The rows come from 4 hidden closed curves, with some noise, and rows from the same curve form a group. Each curve winds through 8 dimensions. The rows are also pushed far along 5 directions, which tell nothing about the answers.
In the rows, zero is written as 128.
Some rows, each with its group after it:
[126 151 130 136 183 167 169 139 121 127  72  96 102 154  90 125 100 137
 161 161] -> z_936
[123 107 131  99 150 156 133  69 174 170 133  94 161  91 154 155 180 131
  89 206] -> z_539
[135 110 175 132 113 159  58  96 111  98 139 198 193 135 108 137 113 109
 181  89] -> z_335
[154  99 116 115 139 146 141 123 127 158 125  80 153 129 127 140 132 110
 108 175] -> z_539
[127 142 121 160 151 133 165 162  98 127 106 120  61 162  91 115  86 128
 159  94] -> z_335
[143 125 142 137 104 143 127 114 108 117 125 116 119 127 108 118 133  92
 165 105] -> z_335
[130 126 144 130 111 141 158  92 196 127 136 123 129 123 136 143  62 156
  92 117] -> z_936
[137  91  87 121 123 102 124 217  85 137  94 128 134 143 111  78  90 170
  69  59] -> z_335
[179 149 134 152 134 114 180 183  99 129 139  97  63 160  90 108 120 136
 158 101] -> z_945
[ 88 139 141 137 140  87 129  62 178 125 175 148 129 116 153 176  88 151
  97 130] -> z_945
[142 115 108 149 143  99 123 162  76 142 122 153 139 125 115  96 125 117
 123  96] -> z_936
[130 116 140 126 130 145 109 152  92 151  97 140 158  90 117 106 152 123
 132 130] -> z_945
[167 117 150 119 118 128 103 115  70 127 132 116 147  86 116 121 159  76
 190 136] -> z_335
[ 93 111 126 108  85  71  87 128 108 107 133 143 148 114 124 103 144 154
 126  87] -> z_936
[126 114 100 115 117  84 120 171 125 132 127 116 185 100 168 112 148 147
  62 140] -> z_335
[153  89 101 106 131 135  82 179  70 117 106 161 153 142 107  74 122 133
 142  59] -> z_335
[160  98 103 153 113 130 132 166  99 122  96 134 152 151 101  75 113 101
 127  65] -> z_539
[139 144 125 119 131 150 180 158 135 170 102  69  93 102 131 125 149 135
 110 193] -> z_936
[122 164 114 150 127 108 173 122 156  97 150 134  68 196 104 124  59 141
 149  81] -> z_945
[134 110 157 138 126 135  87  66 129 139 160 159 130 128 110 143 161 109
 174 119] -> z_539
[112 169 117 145 153  81 139 151 102 120 147 101  64 155 126 143 159 131
 155 164] -> z_936
[125 142 138 131 129 128 101 122 136 103 146 184 164 173 116 140 107 149
 122  94] -> z_936
[ 94 138 149 143 129 106  86 101  66 130 154 161  62 113 100 114 180  95
 217 103] -> z_335
[157 169 130 156 138 157 171 132 102 140 109 107  98 110 122 126 152  59
 178 176] -> z_936
[154 163 131 152 134 149 152 155 129  95 131 135  89 161 130 131  90 100
 169 116] -> z_936
[140 159 124 124 130 137 144 130 136 114 126 142 129 181 102 136 106 146
 126 115] -> z_936
[ 82 160  97 122 144  89 166 116 150 142 142  83  74 130 150 146 142 143
  85 167] -> z_936
[137 130 136 147 113 112 115 167 120 105 135 130 134 149 135 129 129 133
 124 105] -> z_539
[115 135 106 113 171  81 153 166 104 145 124  96 111 102 138 112 131 162
  99 161] -> z_335
[147 149 160 154 117  99 141 109 122  91 158 140  60 172  82 132  94 148
 181  46] -> z_945
[124 102 115 115 100  37  69 211  55 144 146 129 120 105 123  91 191 168
 124 101] -> z_936
[180  70 116 119 133 190  74  99 135 116  65 157 252  97 142  92  96  97
  97  93] -> z_335
[123 141 191 147 137 209 101  51 188  94 138 175 158 112 165 178 117  90
 170 144] -> z_945
[122 139 133 143 111 101 116  94 129 110 138 114  97 105 146 137 156 101
 160 137] -> z_539
[160 135 152 165 141 137 128 104 139 120 175 157  90 166 114 151 116 117
 166  94] -> z_335
[116  93 109  87 120 135  94 102 126 145 123 145 165  78 150 130 135 116
 100 142] -> z_539
[ 91 147 135 125 135 118 152 130 156 134 114 124 157 104 141 131 124 160
  92 159] -> z_945
[ 97 117 158 153 124  94  66 104 156 128 195 191 130 127 152 168 146 158
 113  99] -> z_539
[138 103  86  97 110  87 109 158 110 126 132 115 147 117 147  98 162 146
  81 105] -> z_335
[129 159 169 151 134 125 143 118 131 113 164 118 117 125 124 148 121 108
 174 145] -> z_335
[127 122 104 135 122  87 118 188  93 105 111 132 107 130 129  66 156 153
 119  60] -> z_945
[ 98 142  87 138 140  85 156 131 165 118 139 133 112 163 139 116  96 155
  88 115] -> z_945
[124 108 148 109 109 162  92  68 151 124 140 135 136 110 149 151 136 122
 122 118] -> z_945
[138 138 153 123 156 166 134 119 120 122 115 115 140 146 101 141 114 127
 163 154] -> z_335
[132 166 122 135 157 153 194 129 155 122 124 101 110 160 119 138 103 119
 148 177] -> z_945
[133 142 148 147 158 159 132  98 174 116 110 135 121 145 138 150 118 152
 121 133] -> z_539
[119 110 105  97 120  94 107 139  98 145 128 107 111 128 104 114 147 163
 108 117] -> z_539
[142 160 128 136 157 153 145 132 109 120 115 133 134 160 107 135 129 107
 160 148] -> z_936
[134 117 106 122 122 110 105 151 116 133 151 163 133 163 110 110 122 143
 122  98] -> z_945
[ 72 138 178 115 100 131  89  32 164 115 195 160 152  83 170 181 169  95
 157 169] -> z_936
[ 98 127 126 104 129 113 115  84 145 137 152 138  98 126 124 139 122 151
 127 121] -> z_539
[156 148 153 165 141 130 156 159 123 125 124 135  84 151  95 123 101 157
 139  79] -> z_945
[141 119 116 145 139 128 139 158 118 139  97 126 103 121 122  99 103 143
 106  85] -> z_945
[140 111 151 143 120 196 109 110 145 105 105 147 166 148 127 138  88 106
 138 103] -> z_539
[119  78 120 108  94  60  62 140 108 159 191 146 147 120 129 125 181 164
  86 100] -> z_539
[186 101 118 147 177 195 151 152 131 142  59  95 172 128 129 125  87 111
 109 162] -> z_539
[124 129 153 134 102  95 109 145 135 137 164 156 123 108 137 130 139 179
  90  80] -> z_945
[137 142 130 136 123  70 140 125  91 139 173 119  36 157  82 119 147 144
 166  77] -> z_335
[ 99 123 145 145 134 138 111  72 211 116 164 180 133 141 167 167  76 151
  87 100] -> z_539
[121 120 129 112 107  87 139 127 147 118 165 102 114 137 131 133 114 162
 109 114] -> z_936

New rows, each followed by its group:
[122 105 116 116 142  88 128 150 107 160 134 111 119 127 102 108 122 173
  96 107] -> z_936
[142 130 132 126 141 133 148 115 140 130 124 116  80 167  88 126  82 174
 121  74] -> z_945
[142 108 118 155 110 134 131 126 126 124 120 141 146 145 115 103 123 101
 129  86] -> z_539
[118 175 150 150 134 105 188 112 154 108 170  98  47 191  92 147  83 158
 153 106] -> z_335
[116 160 146 148  89 115 123  90 167 110 180 183 128 140 145 152 112 121
 124  94] -> z_936
[168  77 111 109 146 160 131 143 107 152  68 100 189 106 114 100  93 129
  91 129] -> z_936
[125 126 119 112 140 120 130  95 114 135 139  86 137 110 139 147 153 100
 135 175] -> z_936
[132 172 123 155 154 105 209 132 121 135 146  82  60 139 118 128 131 101
 154 162] -> z_936
[101 104 109 101 127  68  97 164 111 153 184 164 121 133 131 122 135 184
  79  93] -> z_539
[121 143  97 122 117  60 115 168 119 109 151 126 111 178 120 126 124 178
  90  94] -> z_936
[166 125 125 145 127 151 148 147  84 129  97  95 101 141  91  94 127  86
 173 104] -> z_335
[117 120 120 132 126  95 108 155  94 136 122 108  78 127 113  98 175 149
 132  99] -> z_539
[ 69 146 131 148 106  77 139  92 181 135 196 149  86 148 143 149 156 160
  96 112] -> z_539
[ 88 133 148 118 129 114 104 135 121 126 152 139 145  95 150 141 131 143
 129 146] -> z_335
[111 122 130 115 157 115 123 138 129 155 162 140 110 156 116 148 128 177
 107 127] -> z_539
[121  97 103 105 134  73  93 200  82 155 157 151 123 151 102 105 147 192
  86  80] -> z_539
[135 111 102 121 118 142 143 138 113 148  65 112 170  95 119  97 105 109
  98 143] -> z_945
[102 142  96 129 124  71 166 180 120 125 112  83  66 130 129  93 120 168
 108 116] -> z_936
[137 155 140 150 131 104 176 132 128 124 168 106  57 158 113 160 108 128
 153 123] -> z_335
[115 102 120 107  73  61  67 140  92 133 135 138 151  97 120 107 167 150
 108  96] -> z_936
[100 138 135 123 112 126 125 107 172 101 134 132 126 131 157 131 148 156
 106 113] -> z_945
[133 122 118 129 137 141 138 171 110 122 100 116 151 148 124 129 116 130
 118 139] -> z_335
[119 147 127 129 150  89 150 140 117 143 160 129 108 153 106 155 119 149
 128 153] -> z_539
[145 146 137 126 102 151 121 112 131  97 128 162 155 170 100 132 101 122
 143  84] -> z_936
[115 142 151 126 136 144 138 136 139 112 139 136 127 138 131 142 120 139
 152 143] -> z_936
[148 108 125 147 124 113 117 183 103 129 104 142 145 106 127  97 110 132
 120 102] -> z_936
[110 145 133 141 105 120 137 124 154  93 122 136  98 138 130 122  82 141
 145  94] -> z_936
[145 105  99 125  95  78 119 170 113 119 150 155 164 129 133  89 104 146
  81  57] -> z_936
[165  97 137 126 130 209 134 117 138 133  69  98 202 140 116 125 140 111
 112 151] -> z_539
[133 138 114 158 150 119 135 138 123 138 135 146 106 134 135 124 132  97
 141 142] -> z_945
[137 102 106 130 156 128 132 142  90 160  92 107 177  73 144 106 149  90
 102 173] -> z_936
[123 134 120 107 108 103 136 132 133 112 150 135 133 158 112 117 116 162
 107  83] -> z_936
[101 167 102 142 150  88 156 159 119 128 124 109  57 156 122 123 128 154
 122 130] -> z_936
[ 75 158 155 138 139 101 125  85 185 126 176 142  82 113 169 171 176 160
 116 159] -> z_539
[155 104 138 122  86 155  60  69 113  84 115 167 215 127 127 142 102  63
 156  96] -> z_936
[174 123 156 140 110 197 131  99 106 102  82 102 163 114 110 122 101  47
 195 130] -> z_335
[154 109 117 124 136 176 106 122 109 128  98 149 181 129 122 114 129  72
 159 146] -> z_945
[133 116 111 122 104 107 127 142 128 114 102 111 185 112 142 113 111 127
  89 123] -> z_335
[101 117 141 115 111  76 117 115 116 135 171  93 105  88 145 139 172 124
 149 159] -> z_936
[152 115  84 110 128 166 130 145 113 124  49  95 185 104 149 103 111  92
  88 150] -> z_936
[117 125 117 136 127  75 116 119 117 104 144 147 161 152 116 120 116 139
 114  90] -> z_936
[127 101 119 106  97 127  78 165  82 116 111 168 158 102 134  86 163 120
 131  78] -> z_539
[127 148 169 145 120 131 121  52 159  90 169 138  92 139 138 170 128 104
 182 111] -> z_945
[125 129 122 118 114 124 123 136 107 120 124  92 142 119 138 123 187 104
 141 165] -> z_335
[130  94 130  92 109 158  90 155 137 114 113 145 221 105 164 125 119 144
  86 130] -> z_936
[153 100 121 131 122 165 112 158 109 128 116 123 159 125 137 106 149 104
 121 120] -> z_335
[151 121 161 148 149 119 106 115 118 125 156 170 138 140  96 131  89 141
 151  78] -> z_335
[161  89  94 113 145 176 114  97 153 120  60 115 210 135 134 116  98 111
  86 138] -> z_945
[138 119 123 119 124  94 105 164  66 143 140 141 146 134 101 127 145 126
 144 128] -> z_539
[ 74 139 165 103 109 122  94  86 129 112 159 144 135  86 151 160 141 118
 155 156] -> z_335
[100 135 121 122 127  83 117 148 158 125 151 139 122 125 166 130 161 187
  62 117] -> z_539
[137 117 137 114  99 155 142 107 152 149 110 100 148  72 152 131 133 105
 117 165] -> z_936
[128 126 124 123 111 113 169 135 178 134 140 118 114 140 122 125  69 182
  81  93] -> z_936
[109  96 150 111 106 165  81  90 164 108 137 183 186 106 154 133  77 135
 111  89] -> z_936
[130 128 126 164 149 135 169 124 146 141 131 107 112 167 110 132 115 122
 121 132] -> z_539
[137 137 130 131 120 147 158 121 165 151 121 136 154 140 117 142  81 144
  88 138] -> z_945
[155  96 109 146 111  95  92 195  80 128 125 177 187 145 109  89 139 138
  98  60] -> z_539
[137 144 119 163 122  73 136 198  79 133 120 133  78 128 103  90 137 137
 154  98] -> z_936
